All groups share one centre, and each spreads out both ways along 10 directions, with some noise.
Known rows, each followed by its group:
[-18   4 -24  22 -29 -37  23   8 -13 -43 -32 -12  -7  -2   2 -13  -1  49
  36  -6 -54]	Meban
[-37  58 -16   9  -2  42  -4  21  26  59  37 -12 -62  42  38  42 -28  -3
   7 -55  35]	Meban
[-44 -12   4  13  11  28  55  55  12  56   4 -36  44 -53 -41  23 -22  11
 -39  -4  17]	Meban
[-10   5 -26 -23  26  18   6  69  -3  27  47   9  -4   8 -11  29 -32  -8
  -7   6 -49]	Nife
[ -3  86 -29  50 -29  48 -26  33  29  63  33  29 -37  -8  -8  33 -34   5
  -4  35 -44]	tafip
[-47  -1 -33 -11  30  13  65  64 -34  58   7   0  13 -11 -38  47  -8  11
 -22 -12  12]	Nife
[-38  27   0  38 -37  27 -20  14   5  16   2  20  -5 -18  -7  25 -34  28
  -7   5 -18]	Nife
[  7  49 -29  -8  18  20  32  12  -6  56  -7   7 -16 -34 -28  40  23 -10
 -33  21  25]	Meban
[-21  14 -11  12  11  -3  21  35 -17 -12  10  -7 -34  22 -16   0   0  15
   9   2 -23]	tafip
[-38 -13 -31  41  16   6 -24  31  25 -17   7  -3  23 -26 -90 -16 -18 -41
 -11  -6   8]	Nife
[-26  28 -57  -6  17  -9  -6 -10 -29  -4   3  25 -18  28  -5  30   4 -36
  19 -50  14]	Lem
[ 18 -32  -6  -8 -27  56  38  19 -43  31 -17  50  13   4 -20 -16   8  29
  -9 -17  21]	tafip
[-25  26   5   7 -12  27 -36   0  38  63  14  30  16  -8  18  29 -24   3
 -11  26  49]	tafip
[-36  38   0  18 -17  33 -20  -5   0 -16 -63  31 -68 -28 -21  16  -5  64
  -8  13  37]	Lem
[-48  40  26  55  -1  14 -22 -20  36  36   7 -33  27 -38 -31  32 -28  -3
 -11  16   9]	zilok
[-27 -33  10 -13   3  18 -39  20 -20  10  36   9  43  25   9  34 -54 -13
  -8 -22 -35]	zilok
[-30  -7   0  12  23  -5  41  44 -18   0  17  -5  -2 -14 -37  -1   6  -2
  -8  18  -2]	Meban
[-26 -29 -11  39  -4   5 -10  19   8 -42  -5  -4  -8   8 -60 -41  -7 -15
  -2  -8   6]	Meban
[-37 -15  31  33 -32  11  -7  38  25   7   1  -4  28 -29  -7 -18 -38  76
  15  48 -33]	Lem
[-18  33  -8  29  10  14  27 -33  15  33 -41 -70   7 -14 -45  15   6   8
 -11 -31  30]	Meban
[  3   2  -5 -16  18  34  43  49   2  10   2 -32 -33  11 -30  -2  -8  35
  -6 -16 -22]	Nife
[-41 -18 -13 -16  37   0  45  60 -33  -4  10 -10 -42  52 -23  -5   4  15
   3 -23  11]	tafip
[-26  34  26  18  25  12 -41 -15  15  -7 -20  -7 -42  -1 -38   7  -2  27
  -9  44  19]	Lem
[ -8  39 -58  33 -34  11  28  20 -41  34 -19  10   9 -30 -35  44  -5   8
 -36   1 -47]	tafip
[-31  48  -3  21  21   4  -1 -19  19  52  19 -56  -4  22   1  36 -15 -25
  -2 -19  15]	Meban
[-33  35  -5  17  -8  27  12  31  12  54 -23 -15   0 -16 -18  31 -25  66
 -13  22  -8]	Lem
[-12  68  12  26  24  14 -31 -25  41  36  -1 -19 -28 -17 -34  25   1   0
 -21  54  26]	tafip
[-17   6  30   6  19  -2 -20 -29  26   1 -11 -17   8 -18 -16  -2   2   4
  -1  20  37]	tafip
[-32 -18 -27  30 -21  -1 -22  39  -3   8  11  10  28  20 -20   1 -28  12
 -22  13 -31]	zilok
[  3   2 -37 -15  -2  14  -1  18 -18  25   7  46  14  16  -8  12  -4  -4
   0  10  -2]	zilok
[-10   3  -7   6 -12  18   2  34 -25 -32   2  21 -45 -28 -12  16   1 -19
 -39 -20 -16]	zilok
[-21  11   0  23 -25  12 -31  23   7   4  12  19   1 -14  -9  10 -35  21
  -2  20 -44]	Nife
[ -8  36 -42 -15 -26  10 -19  15  13 -37 -45  -3 -55 -36  16  37 -18  42
 -15 -38 -38]	Lem
[-12  -7 -19 -22  29 -28   4   2  11   9  19  -9  10  35  18  -2  10 -27
  16 -16  33]	Nife
[-34  23 -50  32 -37  11  -3  21 -10  -8 -30  50   6 -67 -33  24 -16   9
  -6  -8  -3]	Meban
[-49  28 -24  18 -16  14  -3  36   2  42  31  12   7 -23  22  53 -44  -2
  -6 -16 -11]	Meban
[-20   1 -25  15  10 -13  46  40   7  40   1 -37  44 -36 -49  12  -4   5
 -33  27 -21]	Meban
[  6 -38  -1 -26  10  23  -4 -12 -35 -14  -5  -6  37   0 -19  13 -16 -20
  -2 -55 -17]	zilok
[-33  32  17  33 -20  20 -40  -9  60  21  17  -3  33 -58  -4  18 -45  -9
  23   1   8]	zilok
[-24  -3  26  -4  11  21   9  46  -9  24  26 -28 -16  41  -2  11 -32  50
   4  10 -49]	Nife
[-20 -18 -17  13  15 -15  36   6 -25  18   7  -6  -4  52 -15 -15  29 -26
 -17 -14  48]	Lem
[-12 -27 -17  38 -22 -16   4  12   7 -79 -29  -6 -21 -20 -57 -50  17  -8
  -6 -11  -5]	zilok
[-45  27 -52  45 -17   1   7  37  34  22   8 -39 -14  15 -26   6 -24 -16
  -1 -38   5]	Meban
[  3  43 -58  -2 -13 -41  29 -14  -2   5 -25   8 -19   5  30  13  29   5
  27 -10  -4]	zilok
[-37  24  59  12   6  41  -1  22  -8  12  30  -5 -17 -62  -2  50 -38   7
 -27   1 -26]	zilok
[-29  19 -45  -2 -24 -30   5  27 -24  -9 -25  33 -46  27  46  30  13  45
 -13   4  -5]	Lem
[ 17  -7   5 -36  36  -3  50  36 -27   5   4 -20 -21  29 -12  -3  12  38
  12  13 -37]	Nife
[-19  19 -16  23  17 -14  36  12 -11  -6 -24 -13 -57  31 -39 -16  38  17
 -14  25  31]	zilok
[ -1 -22 -23 -13   5   2   2  46  51  15  10 -39  16  20  -1 -20 -25  13
  14 -22   1]	Nife
[-17  10   0  -1  23 -22  18   0 -35 -15  30  30  22  -2 -16  -1 -13 -13
  75   4 -55]	Lem
[-39  -3 -18  23 -49  45  17  38 -27  60  21  64  54 -44   5  34 -47  10
  -2 -18  -5]	Lem
[-20   9   3   7   5  32  32  45  -8  14  12 -41 -44  19 -19  13 -16  23
 -18 -35 -16]	Nife
[-28   0  -1  13 -21 -19  -5  18 -17  -7   1  21   9  -4   8   8 -15  33
   7  29 -36]	Lem
[-43  -8   2  27   9  10  13   4  31  -9   1 -33 -14   7 -26 -17  -8 -22
  11 -55  58]	tafip
[ -9  16  13   9  14   8  28  20   2  18  -1 -18  -6 -15 -28   0 -16  34
  27  22 -28]	Lem
[-72  -8 -17 -11  31   4  21  42  20  31   8 -35 -12  18   7  38 -13  -3
 -18 -51  77]	tafip
[ -8  -1   4 -13  12  48 -19  10  -6   6  16   8  -8 -12  -5  31 -20 -33
 -20 -51  20]	zilok
[  4  24  -2  36 -16  24  -3   4  -1  20   6  27 -10  16 -31 -19   0  14
  19  33  -3]	tafip
[ 17   1  18  10 -28  30 -26 -17  12  14 -35  39  28 -41 -26 -12 -19  55
  10  51 -15]	Nife
[-27  22   4  49 -22  16 -48   5  50  31  -8 -17  25  -7 -30   3 -39  28
 -11  39 -12]	tafip

New rows, each followed by its group:
[-46 -17 -13  42   1   0  62  40  -3 -27 -26 -37  -9 -26 -74 -25   5  19
   2 -34  16]	Meban
[ -8   2 -55  33 -16  -8  -1  26   9 -26 -21   9  -3 -10 -46 -20   8   2
  -8  11 -15]	Meban
[-38   4   4   2  29   0 -27  -1  11  31 -17 -31  23  -9 -26  42 -20   6
 -49  23  24]	tafip
[ -4  26 -18   3 -33  38  -2 -12   7  47 -38  -3  21 -43  13  48 -29  40
 -23 -27   2]	Meban
[-25 -13 -40 -18  23 -40  31  21 -14  16   7  17  37   3   3  15   7  -7
  14   6   8]	Nife
[-20  40 -33   6  18  11  -6 -32 -26 -13 -43   9 -51   4 -36  29  18   4
  -4 -22  23]	Lem
[-48  12 -55  36 -26  -1 -20  21  38  17  -2  36  41 -52 -16  17 -26 -29
  -6  -3  35]	Nife
[-49  23  21  54 -17   9 -44  -3  -3  -5  11  27 -12  -2 -18  11 -24   6
   1  28  -4]	Nife
[  9  39 -29 -26  -1   3  18  27 -32  10  -1  11  -7 -45  16  58 -20  28
   1   0 -92]	Lem
[-31  47   4  20 -22   2  13   0  19  13  -2 -29 -19 -63  22  43 -23  15
  -1 -25 -10]	zilok
[ -7  -8 -12   1  -2  13  48  17 -19 -19 -22 -20 -14 -26 -21  -5   8   7
  -1 -51   4]	tafip
[-27  32   5  27  19 -17  -5 -22   9  34  -9   4  -1  16 -28   0  12  17
   6  58  42]	tafip
[  9  36  -9  -1 -14  49 -24  10  -8  73   0  41   6 -22   3  47 -16  22
 -37  48  -6]	tafip
[-31   6   5  40  10  -2 -22 -35  -4   5  -2 -44  21  12 -42  20 -11 -33
 -26 -18   5]	zilok
[-28  42 -10  57  -7  -6 -34 -34  36  34  -1  -5  14  -7 -27   8  -6 -15
  -1  40  22]	tafip
[-34  -1 -19  29 -26  27  29  22  -4  32 -33 -11  12 -18 -25   8 -14  46
 -13 -16  20]	Lem
[-42  32 -27  17  42  -6 -10  -9   1  36  14 -21   8  54 -41  21 -11 -15
  27   1   8]	Lem
[-22  44 -20   5   4   0   0  12  -2  28  36  32 -22  -1  27  34  -8 -27
  12  -4  16]	tafip
[-14  41 -16 -13   9  -4   7  28   3   8   4   0 -15 -13   6  28 -26  37
  32  12 -59]	Lem
[-39 -20 -13  27 -16  17  30  26  12  20 -17  -9   4  19 -17 -20   0  13
  -9 -33  70]	Lem
[-13   7  13  18 -38  -6 -28 -47 -19   8  -7  22  20  -1  44  27 -17   6
  -8  -1   7]	Nife
[-59  10 -57  19   0 -18   1  27  23  37   7 -22   8  69  -6   6 -25  11
  36 -31  20]	Lem
[-23  16 -33   0 -18  44 -15  48  13  33  20  12 -24   0  20  45 -34  -9
 -41 -40  16]	zilok
[  9  17  10  -2  28  41  36 -11  -1   9 -34 -21 -24 -24 -60  -9  30  -1
  -9 -24  63]	zilok
[-15  19 -47  -1  -2  -4 -38  -3   7 -19 -37 -23 -58  32   3  32  11   1
 -59 -24  33]	Lem
[-39  -4  11  -4  19 -29  40  38 -33   4  18 -19 -18  45  11  13  -6  47
  15   9 -32]	Nife
[-27  21 -12  32 -16  14 -39  37  19  23  17   0   3  14 -21  16 -44  27
 -11  46 -53]	tafip
[-41  -7 -32  43 -23  37  13  53   6  43   5   2   7  38 -37  -8 -31  26
  -4 -15  14]	tafip
[ -8  14  -9 -10   4 -11  33  18 -32  -7  17  29   7 -16   0   4   0   4
  44  -2 -44]	Lem
[-61 -29  -3  18   7 -12 -18  30  31  11 -11 -37  29  25 -29  -8 -35  42
  -9  17  10]	tafip
[-37 -47  28 -34  35  -5 -20  20 -20 -11  30  29   1  47  14  -6 -12 -11
  10   5  34]	tafip
[  0 -20  31 -31  -2  23 -11  -1 -51 -24  -3  65  -5 -29  13  19  -6  16
  -1  12 -10]	Meban
[  2  11 -38 -19   5 -21  14   3 -47 -21  -3  46 -49  22  36  18  35 -31
 -11 -25  21]	Lem
[-42  -9 -43  35  -5  19 -15  62  39   3  16  -1  29 -37 -57  -4 -45 -18
  -9  -7 -12]	Nife
[-39  73 -16  16  18 -31   9   9  24   4  27 -14 -59  -7  13  26   7 -13
  26  10  -2]	tafip
[ 18  26  10 -12  24  -6 -19   4 -12  -4   1 -22 -34  -7  -7  32  15   0
 -58  40 -32]	Lem
[ -6 -13 -10  26 -45  40  -6   6  14  45 -22  21  43 -15 -19 -10 -25  34
 -12   4  18]	tafip
[-18   7  -4   8  14  15 -22  18  43  17  12 -32 -26  22  -9  -2 -13  -4
 -14  -2  30]	Lem
[-39  25  36   1  13  36  -5 -17   5  51  29 -37  -3  12  17  53 -34  -5
  -3 -54  30]	Meban
[-28  19   0   3  13   8  -8  -3  20  46  10 -17   4  31   2  24 -14  12
  12 -12  26]	zilok
[-43  30 -11  41 -13   8 -33   4  46  58 -13 -22  32  -6 -24  23 -29  40
 -29  50  20]	tafip
[-50   8  19  -3  13  19  77  46 -43 -13  -2   9 -60 -21   2  11   3  42
  26 -42  18]	Meban
[-12   6 -18  34  -2   6   3 -39  35  32 -35 -40  49 -16 -43  -4  -7   0
  20 -20  35]	zilok
[-43 -27  18 -47  25 -18   7  35   5  30   1  18   6  22  45  17  -9  58
   7  32  42]	tafip
[ -8   3   0 -36  26 -15  61   4 -61  23   5 -15 -20  34  26  36  18   7
  -9 -28   4]	Nife
[-35 -11  22   0  21  34  61  67  18  39  14 -34 -14  -7 -26  -3 -10  36
  -7  -4  42]	Meban
[ -5  31  28 -13  22   2  22   5  19  11  -4   3 -47 -10  13  -9  17  26
  34  22  39]	tafip
[-21  28  -4   4  13   4   0  33  11  53  29 -11  11   3  -8  32 -31  25
   6  33 -36]	Lem
[-10  52 -19  -1   4  14  34  -1 -50  12  -9  56 -48 -40  -1  43  30 -18
 -20  -1  25]	Nife
[-52  -7 -45  12  10  47  15  86 -22  41  24  -3 -24  59 -49  26 -30   3
 -41 -33   0]	tafip
[-47  16  28   9   3  15  31  71 -14   7  24  -1 -73  17   9  18  -9  54
 -23  25 -15]	zilok
[ -1   1   7  -1  -6  25  52  21 -29  17   0  32 -18 -22  -1  10  13  11
 -16   2  27]	Lem
[-38  -1  27  29 -27  14 -47  31  29  21  28  33  14  -5  19   3 -39  17
 -15  45   7]	Lem
[ 14  29  35   2  23  29  13 -21 -49 -25 -22  47 -42 -57 -39  13  30  -2
  -6  21  12]	Lem
[-47  -7 -40  19  -5  21   2  67 -13  37  27   7   5  44 -23  23 -35   3
 -22 -18 -17]	tafip
[-12  53 -25   4 -14 -22  43   5 -33  37  -7  12  -3 -31  26  54   0  32
   3  20 -37]	zilok
[-18 -39  35 -19  38  58 -31  29  14   5  27  15 -11  43 -37 -22 -23 -10
   0 -11  49]	zilok
[  8 -10  -3 -15  11 -19  34 -40 -28 -32 -30 -40  10 -22 -12   9   8  -3
  17 -61 -13]	zilok
[ 27  -6   9  12 -26   5  19 -24 -24 -20 -21  36  18 -32  -4 -28  17   3
  31  -6  -3]	tafip
[-38 -11  17 -58  20   1   2  36  15  39  18  29  -1   2  67  34 -17  34
   6  14  54]	tafip
[-31  19 -45   9  -8   6   7  21   3  24   2  -8  20  -1 -13  32 -32  16
  25 -31 -40]	Lem
[-31  18 -33 -12   7  21  61  59 -21  42   1  10 -40  12   8  28   1  30
  -5 -28  21]	tafip
[-43 -40 -25   1  -7  34  -3  49  -4  29   4  -7  35  15 -20  23 -40   6
 -42 -51  15]	tafip
[-45 -15  69  20  26  45 -49  12  13  14  43  -5  23 -16 -39  18 -53 -11
 -10  19   4]	zilok
[-12   8  22   7 -16  14 -11  11 -11 -12 -15  37 -47 -19  16  12  11  26
 -45  40  24]	Lem
[-39  41 -22  55 -25   9   3   8  28 -16 -29  26 -39 -55 -27  -4   9   1
   7  -5  50]	Nife
[ 20   3  -8 -24  -2  41  49  38  -4  23 -19 -31 -21  -5  -3   9  -3  42
 -12 -32 -10]	Nife
